The same things were measured in two ways. Each way mixes the same 10 hidden numbers, adds some noise and spreads widely along 6 directions of its own, which tell nothing about the thing.
Some things both ways: the first way, then the second way.
[ -8  13  -7  35  31   6   7 -50 -17  -4 -53  14  15   3   2  46]
[ 35 -60   3 -34 -39 -31  38   7  -1   1 -40  40   2  19 -11   4  35]

[ -2  16  21 -12  19  11   2 -11 -16  23   4  14   5  15   4   3]
[-11  23 -25 -10  -2  39 -39 -10  34 -26 -24   6 -33 -40   4 -12 -14]

[ -1 -34  31   1   9 -37  10  32 -31 -12 -19 -15 -32   7  -9  24]
[ 11 -10  14 -24 -14  42 -38  -4  12   8  -8 -15  -8  11 -25 -11 -23]

[  1   0  22  49  29  34 -13 -14  33  31  -1  32  21  14  15   1]
[  5   5 -20  12  -2   2 -22   0  33 -22 -25   0 -33 -55   2 -10  -4]

[ -1  15 -24  26  -2  15 -16 -28  16  15 -16 -10 -10  20 -10  37]
[  7   8 -13 -39   5  27 -24  19 -23 -13 -13  13  21  32   5 -12  -9]

[ 14  43   2 -57 -34 -31  33  -5  -9  11  -5  -3  10  13  31 -21]
[-22  -2  16 -55  -8  63 -23 -19 -15   3 -40  -9  31 -10   9  -9 -18]

[ 41  -5  -9  -7  24  34 -27  14  25 -26   1  21  45 -13 -47 -46]
[ 33 -19   0  14 -35  -1 -12   5  17  -6 -42   3  -5 -12  -9 -32 -20]

[  2  45 -39 -23 -11   5  -6 -20  17  46  -3  -5   0   6   5  61]
[ 26 -36  -1   9 -25 -39  12 -10 -14   3 -12  23 -32 -24 -23  18  40]

[ 40 -51  42 -70  18  -9 -14  45 -54 -46  23  21   7 -43 -43 -40]
[  5  16  11 -33 -22  36 -18 -18  -9  17 -24  -9  -6  13   2  -9 -36]

[ -1 -35  32  -2   7 -33  57  28 -10 -13  54  -2  -7  36   3 -39]
[ 27 -60  -7  16 -14  14 -24 -16   2   7   9  19 -16   0  -4   4 -28]

[-13 -19 -11  29 -11  13  -1  -9  -2 -25  -6  -8   2   5  31  11]
[  9  -7   9 -33  -5  -4  -1  29 -32  13  11 -21  14  19 -26   4  13]

[  7  13 -21  -9   1  31 -12  -4  27   6 -60 -11  22  22  -5  19]
[ 13 -22  10 -25 -27  20 -27 -22  -3   4  -4   3   9 -10 -22  -2  14]

[ -7  -1   6 -26  34  12  11   3 -42  -6 -12   3  21  -9  11  -4]
[ 20  -6  -1 -50 -17  23   0   1  10   4 -29 -21   1  15 -24 -24  18]

[-16 -33  51 -17  17  26 -17  60  24  16  -1  -5 -12  21  -2  -3]
[ 18 -13 -23   2  -3 -42 -29  12  44  37  33 -49 -42   5 -32 -19   2]

[ -1   8  15  -4  26  -4   9  17 -21  14  -8  -3   7  -6   7  12]
[ 40  -9  22 -35 -21  34 -14  -4  31 -18 -56 -16  -2  -7 -33 -23  26]

[ 16  70 -23 -36 -27 -20  -4 -13  24  30  -9 -26  10   5  -4  34]
[ 29   8  21 -15  -2  31 -31 -14   0   2 -10 -32  -7 -29 -18  -3   4]

[  3 -26  20 -29 -11  -1   1  34 -16 -13  -3  22 -15  24  13 -26]
[  3   4 -18 -18 -11 -11 -51 -40   5  31  31  -7 -34 -19 -16  -2   6]

[ -4  19  -5 -23 -18 -38  52   2 -76 -57  -5  -4   0  -2  51 -53]
[-29 -32   8 -13 -18 -19  47  -5 -10  33 -14 -11   2   3  -8   4  -7]

[-12  19 -48  17   2  -2  15 -41   3  42   1 -16  -6  20   7  66]
[-46   9 -42  40  34   5 -43 -41 -31   8  49  31 -30 -20  29  27 -33]

[ 31   3  -4   3   6   2  14  32 -12 -25   1  16  14  -2   3 -42]
[  7  -4   4  12 -15  16   0 -24  -8  -3 -20   1  13 -20  -5 -27 -25]

[ 23 -34  35  -6  38   5  -1 -14  -8 -28 -14  13  20 -15 -42  -4]
[ 10  14  21 -29 -24  20   3  -3  13  22 -22  -6  -8  19  24  -2 -67]

[ -1  22   2 -15  21  45 -10   9  44  36  27 -24  24  39 -29  -8]
[ 35 -48 -35 -13 -22  42 -10  19 -30 -25 -25  27  32  25  10 -18  -5]

[ -5  15   1   6  -6  -3  16   5 -11  -2   0  -7   5  45  22 -36]
[ 11  -4   2 -35  -7  25   7   8  14   2   3 -24   5 -10 -21 -19  -8]

[ 29  -2  -4 -58  22  16  -9  19 -11   7   2   8  30 -10 -25 -47]
[-20 -42 -26   5  -5 -20  23 -31  -9  36  -2   3 -14  -2  12   5  -4]

[ 15  43 -40 -27 -13  -1  -2  -5  13  52  -4 -18 -30  29 -14  23]
[-34 -12 -18  23 -20   2  18 -16 -24   4 -26  40 -18  -8  24   8 -42]

[  9 -27  13  16 -25 -39  25  40 -35 -49   3   7 -43 -10  35 -33]
[-25 -44  -1  46 -23 -33  -7  -6  -4  14 -21   9 -35 -29 -19  10  -9]

[  7  16  17  -1  -2 -23   6  20  11  10  20 -16  -2  13  -8   7]
[ 32 -17  17  -6  -9   6   8  -4 -12  14  -5  -8  14  10   6  -2 -19]

Other things, the second way, with their names:
q973: [ 28 -20  12   3 -34 -21  -2  22  13  13  -9 -17 -21  -3 -38 -23 -21]
q484: [-13 -17  -6  -9  21  20  -1 -33 -25  19  -3 -15  11  14   0   1  11]
q436: [-49  31  12   9  19  14   4 -36  12  12 -10 -16  12  -6  19 -10 -39]
q805: [ 37 -12 -13 -30  -9  24 -39   9 -19  -5  -9 -10  -2  -6  -5  -5  14]
q523: [ 30 -40   4 -16 -60  17   2  13 -21  -2 -63   5  -4  -3  -8  -5  -3]
q421: [ 27  20  24 -19  21  35 -50 -43  26  -1 -25 -32   7   1 -15 -20  25]
q246: [  7  13   5  17  -2  -9 -21 -29 -19  18 -23  -9   3  -9  24   0 -10]
q459: [  5  -3 -17 -17   6  10 -22 -13  21   1  23 -10  -2  -3 -19 -11  14]
q422: [  6  -4 -10  -6  17 -29 -17 -17 -39  20  38   4  -4  18  -7  22  31]
q469: [ 23  14  31 -58 -21  18  43  14 -18  16 -57   1  21  52  24 -11 -44]
q788: [ -8  28   1 -21 -23  24  -8  -4 -29   5 -28   0  -5 -13   9  -3 -33]
q829: [ -3 -29 -29   9 -15  33 -13  14 -20  -9 -11  21 -19   0  -3 -11 -46]
q822: [ -1   0 -10  -2  -7  -9 -15   3 -47  13 -22  -6  12   5   7  -2   3]
q408: [  9  -8  15 -29   9   9 -41 -53 -14  62  14 -36   2  15  11   4 -21]
q298: [ 18 -28 -23  -6  -3  23 -12  39 -15 -14   5 -10  10  31 -17 -11  -4]
q125: [ 10 -14 -27 -10  32   9 -33  14 -26   4  36 -20  -3   1 -12   7  15]
q754: [  3 -16 -18  -5 -12   7  -4  22 -32 -13 -17   8 -24 -13   2  25  16]
q509: [ 25 -77  31 -18 -51   8   4  19   8 -27 -44  39   7  -1 -31  19  27]
q902: [  3 -12 -51  38  49  -7 -47 -10  22  -2  40 -40 -37 -34 -27 -19  25]
q799: [-33  14   7   0   9  -9  23 -41   3  19   7  18   5 -10  41  12 -41]
q175: [-46 -30 -22  16  12 -24  12  15   1  26   2 -10 -27  -4  -4   6 -28]
q431: [ 19  15   0 -28   1  13  -7 -15 -35  -3 -14   1  27  25  10   1  32]
q658: [ 15 -73 -26  -9 -22   2 -22  21   2   3   5  -2 -14 -23 -34  -2  16]
q70: [ 47 -23  -8 -31 -42  15   3  52  14 -32 -52 -14  -1 -10 -43 -38  25]
q547: [ -6 -31  -8   3 -15  -7   5  26   3   8  22  -8   5  14 -28 -17 -27]
q834: [ 35  -2  -2 -16  -7  23 -28  10 -39   5 -19 -18  14   1  10 -12 -17]
q682: [ 28 -33  12 -24 -30  -2   9  29  31   7 -27 -16   2  21 -11 -10 -12]
q414: [ -8  10  13 -11  -1  20  17  13  36  -5 -54 -17  -7  28  10  -8 -29]
q768: [-12 -11 -23  -1  -1  -3   2  -6  -4 -22 -52  33 -29 -10  13  17  26]
q481: [  7 -45 -33 -15  20   2 -15 -15 -18  18   5  -7  19  42 -24 -30  28]
q709: [  7 -33 -43  16   0   4 -43 -26  22 -15  -3  22 -33 -32   0   2  22]
q923: [  7 -23  28   4 -19  18   1 -20  10  -1 -65   4  -2 -13  13   5 -13]
q397: [ 32 -23  13 -25 -13  18 -11 -29  10  20 -11 -11   5  -6  -5 -11  -8]
q931: [ 11 -36 -21  -6 -25   7  -7   3   4  -9 -46  30 -14   3  23   4 -10]
q424: [-19 -14 -27  25  21 -16   4 -39  23   9   1  12 -23  -7   1 -11  -2]
q836: [ 16 -15  -7 -20 -10  26  15   2  14  -4 -40  -7  15  26  -3 -34 -16]
q880: [ 30   8   0 -58  -7  17  -6  13 -27  13 -45 -11   9  45  -1 -25   0]
q326: [ 31  -2 -30  -9   1   7 -44 -29 -17  10  34  19 -27  -3  -2   1  -4]
q22: [ -6 -20   1  -2 -33  -4  43   8  10  -9 -70  22   9  -2  11 -22 -23]
q87: [  1 -14 -11   0  -3 -28   8  -9  11  18  20  11 -26   0 -10  -2 -17]
q759: [  0  14 -13 -35  12  17 -43 -45 -28  28 -25  -4   1  41  16  -3  18]
q976: [-20  -6  16  20  -8 -31  35   3  17  18   4   4 -28  -2   4  15 -45]
q366: [-20  10 -11  18  47 -30  17 -19  35  29  25 -38 -40 -10  -7   4  -5]
q771: [  6 -62 -55  19  -2 -12 -28  -2 -19  -6  13  31 -10   4  -9   3  29]
q489: [  8  -9  -9  22  31  18 -23 -62  -2  -2  10  12  17 -12  35   2   0]
q92: [ 33  10   5 -33  -1  24 -22 -31  11  -9  -1 -14  15 -27 -29 -30  31]
q493: [ 11  12 -24 -18   0 -12  -5  10  13   2 -34   2 -22  32 -10 -32  -4]
q265: [-21 -58 -25 -19  -7   3  41  32 -69  11 -12  16  35  50 -11  -9   0]
q586: [ 31  -9 -15 -27  14 -42 -11 -41  -9  31  26  -8  -4 -10 -12  -5  56]
q221: [-21  -5 -18  12   2  18  -5   8   4 -14 -24   7 -21 -37  17   5 -34]
q441: [ 20 -73  19 -22 -29 -34  83  63   5   3 -17  12  -6  43 -31  21  10]
q233: [-14  29 -10 -15  11 -12  31  23  38  11 -10 -37   2  17 -11 -45 -31]
q828: [ 35 -16  36 -11 -25 -35  15  50  50   4 -50 -42 -42   6 -48  -7  11]
q353: [ -9 -39  -1 -12 -44   9  31  29  -4  -9 -46  18   4  18 -28 -19 -14]
q8: [ -3  -7   6  -5  -8 -12   8 -10  -1   9   6  22  -8   5   2   5 -24]
q492: [-12  -2 -49 -24  11  15 -11   6 -11   4  -1 -17  -1   3  -9 -27  15]
q513: [-15   3  -7 -14 -10 -25  11   4 -36  40 -27 -13  -3  36   2 -13 -20]
q887: [-17  10 -12  -4  22   7   2 -39 -14  22  -1   4  15  40  25 -10 -20]
q16: [-18  -8   5 -23 -35  38   4  26  -8 -14 -48  11 -11 -33  15  11 -46]
q528: [-21  13 -16  22  22 -19  -1   8  28  -9   2 -15 -22 -23  -8  -7   1]
q819: [ 10  -9  20 -51  -1  63 -46  -9  -6 -10 -23 -15  22   9  -1  12  12]
q184: [  6   0  -7 -20 -28   6  -8 -39  -9  10 -21  36 -12   1  15  -1 -12]
q982: [ 25 -11   7 -45 -18 -15  13  -5  15  21   0 -16 -12  23 -35  -2  38]
q159: [  1  -2  -8 -23  34  22 -27 -18  19   2 -17 -23  -3  27 -18 -20  24]
q905: [-16  20  14   0   5   1  13  17   8   9 -38 -36 -20  -3 -10 -10 -18]
q728: [ 27 -54  27  13 -56 -38  46 -15 -33   6 -45  49  14  19  13  27  18]
q550: [  2 -25  -6 -23 -31  15  21   6   1   0  -9   8  -4  -4   2   3 -17]
q35: [ -2 -22  -1   8  14  30 -47 -12  -1   8   3 -36 -19 -38  -8  13  -3]
q546: [-12 -11 -22   2  12   1  -2  16 -10   1  12  -6   5  -9  12   1 -21]
q192: [ 48 -31  22 -14 -53  10 -13  22   7  -9 -62  13 -30   6  -6  12  -8]
q537: [-10 -22 -23 -10 -40 -14  19 -15 -17  14 -14  51   0   9  30  -3 -39]
q453: [  5 -49   6 -13 -16  26   9 -28 -71  11 -19  34  54  47  20  14   1]
q987: [ -6  -9 -20   6   8  20 -40  20   4  -1  -9 -32 -28  -7 -34 -16  -5]
q638: [-16   5  -6  11   9  -1 -36 -43  18  19   7 -16 -25 -39 -16 -12  -5]
q476: [ -4  38 -15  33  21  -9  -6 -20 -13  13  23 -18 -10 -29   6 -26 -41]
q200: [  2  11  15 -21  -9  25 -48 -50   2  25   7   0 -14   6   6  11 -18]
q510: [ 11   2 -48   2   0  -7 -13 -11   1   4   0  -7 -38 -47   6 -10   9]
q818: [-14  13   6 -19 -16 -19  -6  -4  -9  23   4  -6  -3   3 -12  -4 -12]
q355: [ 32   7 -16 -47 -21   5  21  -5 -41  15 -19   2  16  15   8 -21   9]
q883: [-23 -37 -45  40  20  23 -49  -3 -11   8  35  -3 -15 -17  11  -1 -53]
q344: [ 10  -8  11 -15  -2  16   6 -17  -6   7 -35  -1  -5  26   3   2   3]
q616: [ 24  30  -3 -31  -1  38 -40  -8 -23  -2 -32  -2  -2  28   7 -21 -14]
q752: [ 15   5 -15 -33  -1 -25  28   9  -4  23   8 -13 -20   1   1   4   4]
q386: [ 32   9   9  -9 -32  31 -47   6  62 -29  -9   8 -39 -26 -24 -14 -30]
q458: [ 44 -13  31  -4 -26 -14   7 -18  38  22 -22 -14 -18  -5   7   8 -15]
q139: [  2   9   1 -11 -37 -11   6   9 -34   7 -22  11  -5  -4  -4  -6 -18]
q694: [ -2  -5 -37  26  39 -10 -55 -40 -17  29  46 -25 -21 -27  10   4   1]
q204: [ 11 -24  -1  14   5 -51  15  -3   6  40  41 -18 -42  13 -26  16   4]
q245: [-18  11 -33  32   1  28 -67  -4 -15 -24 -11 -14 -21 -74  -6  -9  -2]
q231: [ -5 -49  -9  36   1 -25   2  49  45  -8   0 -33 -45 -26 -51   0   6]
q916: [ 20  19 -69 -38  21  58 -70  -1 -45 -21  16   1  22   2  23 -26   5]
q953: [  7 -25  37  -8 -57 -24  50  -5 -22  22 -55  28  -4   0   7   6 -37]
q519: [  3   1  -6 -18  23 -11 -34 -14 -45  16 -10  -3  16  26  10   6  28]
q368: [ 27 -51  16  -7 -54  -1   9 -10 -14  -3 -40  34  16 -16 -12  -9  -1]
q335: [ 29  16 -11 -20  23  37 -47   0 -17   7  -8 -52 -16 -16 -12 -15   5]
q232: [ -2  -6   9  -2  -1  25   5 -17   7   9 -25 -20   5  -9  -2 -20 -31]
q810: [ 18  20 -16   4   0   3 -28  -7 -18  30  43 -27 -21 -32  -4 -19 -53]
q663: [  0  20  25 -25 -34  20  12   5   8  -5 -26  28   4  22  21   2 -59]
q6: [-33  11   0   3  12 -13  -1 -37 -23  27  30   5 -12 -18  13  26 -17]
q999: [ 18 -12   0   9 -10  11  -9 -11   2   6  -4  -2 -16  -7   8   1 -28]
q949: [  4 -14  -6 -28  -7  12 -10 -12  32 -11 -23   3 -12 -16 -25 -18  21]
q753: [  9  11 -12   9  48 -29  -7 -60 -11  26  20  -1 -20  -8  25  21  29]
q227: [  3  16  -5 -20  -4  12   8  21  -5 -12 -13  -9 -11   0 -13   0   7]
q600: [ 15  -3  14 -59  -9  25 -18  42  37  -2 -15 -39 -19  27 -64 -28   4]
q383: [  7 -44 -21  -5  11   9 -24 -35   3  -1 -17  24   5  21  10   4  27]
q111: [ -2  13  23 -29 -10  21  49  70  22 -14 -53 -26  -2  32   0  -7 -46]
q117: [ -2 -16 -22   6  13  22  -6 -23 -62  16   6  21  22  21  53  22 -30]
q604: [  2   9   4 -13 -17 -25   0   7  17   8  -4   4 -15   2   7  10 -10]
q310: [-20 -45 -11  47  19 -23  -8 -41  11  16  29  17 -20 -17  16  32  -6]
q791: [ 11 -14 -15  -6 -20 -15   6   1  22  -3 -18  15 -19  12 -11 -10   6]
q152: [  9   3 -23   0   3 -19  -5  40  10   4 -25 -37 -27  16 -30 -28   6]
q490: [  5 -14  25 -46 -13  46   0   3 -15  -3 -54  -1  20  18  -8  -8  -8]
q941: [  7 -23  -4 -34 -13  -2 -26  26  -1  15 -11 -30 -13 -15 -28  -9   4]
q964: [ 46 -56 -16 -15 -14  17  11  32 -18 -15 -42  -3  23  39 -23 -25  31]
q512: [ 13 -42   4  12   1   5 -14  16  46   8   2 -30 -33 -11 -32 -10 -24]

Some of these things the first way, each followed by its name:
[ 18  16   6   6  10   3   9 -24   4 -28 -15  10  31 -25   5  -8] : q694
[-21   3 -46  18  14 -28  38 -32 -49 -10  22   6  12  25  16   7] : q87
[  1  23 -30   7  -8   6 -21  -8   5  -8   4  -6   7 -20  12  13] : q822
[ 15  -7  20  -8  17  20   7 -17  33   0 -13  -2  46 -24   7  -1] : q35
[ 24  23 -36 -23 -13   5   2  10  16  15 -21   5  12  15   5 -23] : q638
[ 14 -41  24 -17  30  45  -9  -9  37  -5  22   6  25 -14 -34  -1] : q192
[-11  50  -3   4  15 -25  17 -23   6  40 -47 -39   6   4  -9  90] : q310
[ -7   3  -2  16   8  17 -22  11  12  13  -9 -16 -14  28 -13   7] : q771
[-39  20  -2  38  19  14  16  -1 -21  23  -5  -7 -17  40  58 -10] : q492
[  7  -7  25  -1  23   0 -26  41   8  16  23   4   9 -37  -4  25] : q246
[ 13  32   1 -17   2 -19 -22  32 -36   4  -5  -7 -14   5 -17 -12] : q233
[ -4 -17   2   7  33  22   5  -1 -12  10 -32  -3 -21 -18  11  20] : q759
[  0 -21 -22  27  26  39  28 -26  29  19 -11  -2  19  18   7  18] : q976
[ 16  24  -6 -14   6  13 -31   1  25  50 -34  27  16  -1  -2  47] : q586
[  6 -41  33  18   1 -14   8  32 -34 -40  10   1 -33 -14  18 -33] : q987
[ 41  -7  28 -52 -16 -13 -44   9  -3 -34 -18  15  27 -10 -51 -27] : q658
[ 18   2 -10  10 -16  11  19  16  24 -17 -10  15   7  37  17 -45] : q368
[  2 -20  -7  -5  15  46 -29  37  28  35  34  -6 -15   3  -2 -19] : q152
[ 14 -39  18  24   2  -3  -8  35 -13 -14 -18  12 -56 -15  16  -8] : q513
[ -5 -38   7  39  29   1  21  -2   0  19  13   6 -24  26   3  16] : q829
[ 16   0   5  -9  17  29  -6  25  -1 -27  20 -17  11  -2 -20 -59] : q964
[ -8   1  31  -5   4  -5  -6  21  -1 -21   2 -23   3  23 -15 -26] : q682
[ -2   1  17  19  20  13 -12   8 -14  15  -2   7   8 -18  11  29] : q528
[ 10  18  10 -20  -2 -21 -19   9  14  16  51   0  15 -18 -15  21] : q834
[ -5  16  23  16  25  24 -24 -35  35  30 -31   2  20  -9  -9  70] : q805
[ 16 -40  40   1  17 -19  13  63 -50 -27 -16   9 -38 -13   5 -28] : q481
[-10 -30  46  64  58  37  20  -3  -6  -9 -41 -12 -15  -4  15  -6] : q414
[ 22   8  13   2  13   6   8 -11  -4   4 -29  15  18  -1  -4   4] : q799
[-18   0 -16  27  36   9  -7  -9 -48 -25 -25  -9   1   7 -10   7] : q791
[ 19  -6  32 -26 -17 -18  -2  22 -24 -23   4  -5 -33  16 -31   3] : q663
[ 19 -28 -28 -14 -32   7   1  20  -1 -15  39   9   0  27  11 -70] : q6
[  0  -3 -12  13 -17  10  -7   9   2  -6   8  12 -26  18  24  -4] : q139
[-18  34  20 -19 -29 -26  12  26 -31 -28  29 -50 -37  28   3 -10] : q298
[  3  38 -20  -6  18 -19  10 -16 -20  37 -11 -19   3  -7  -1  33] : q366
[ 22  -2  33 -37   2  -3  -7  35 -16  28 -19  21 -12   6  -5   4] : q949
[-10   0  -8  37 -22   9  11 -15  22  -6  25 -14  -7  37  32 -26] : q125
[ 24  24 -22 -20   1   4  23  13   9   4   7 -10  19  16   2 -54] : q232
[ 27  -5   7  24 -26 -40   6   3 -15 -57  27  28 -10  21   5 -62] : q810
[ 41  15 -15  -1  33  56  -5  -3  45   3  -5   0  67   1 -35 -53] : q489
[  6  36  -9   3 -16   4  13 -26  31  35  35   1   5  33  17 -21] : q221
[ -1 -11 -12  20  -4  18  15 -25   0 -29  -9 -27  -4  35  -6 -25] : q441
[ 10 -38  40   0   3 -19   5  21 -25 -11  34  29 -31  17  -8  -4] : q326
[ 12 -39  56  11  28  -1   5  34  -8 -47  25   8  18   0 -16 -69] : q458
[ 11   3   4  -6  30  19  24  20 -16  -9   7  -6  12  16  -5 -55] : q836
[ 22  -2  -1 -59 -16 -31   3  25 -68 -33  21  -7 -14 -32  -9 -10] : q265
[-11   1  40 -11  24  12 -12  22 -25  -3  25  16  20 -12  12   7] : q70
[ 24   3  23 -22 -14  22   1   2  20 -22  -9   3  -2  41 -35 -29] : q386
[-24 -12 -55   9  17   5  22 -10 -27 -29  14 -18  47  20   6  -4] : q547
[ -1   2   1  31  15   9  31 -13  -8   2 -12  -2 -13 -18  44   8] : q905
[ 14  33 -27  36  -8  -9  12   9  12  19  15  10 -14  20  23   1] : q476
[ 21  -8  12 -31   4   0  -7   9  -6  14  21  14 -20 -14 -12  -2] : q880
[ 17   5  -1  20  -6  31 -19 -14  35  -7   0   3  23  19  -8 -34] : q546
[ 26  26 -27 -26 -40  18 -11 -33  41 -19 -22   9  22  16   4 -40] : q941
[-11 -13  28  28  15 -45   4  -1 -31  21 -31   0 -36 -14  18  66] : q175
[  2 -21  18 -29   9 -53  40   9 -79 -27  38   8   6 -34  20  -3] : q490
[ 13 -22  19  -8   6  20 -40  36  51  48  -3 -13 -21  -6 -26  38] : q828
[ -6  33  14 -14 -15 -21  35  -1   7  23  56  -7 -11   6  47 -14] : q335
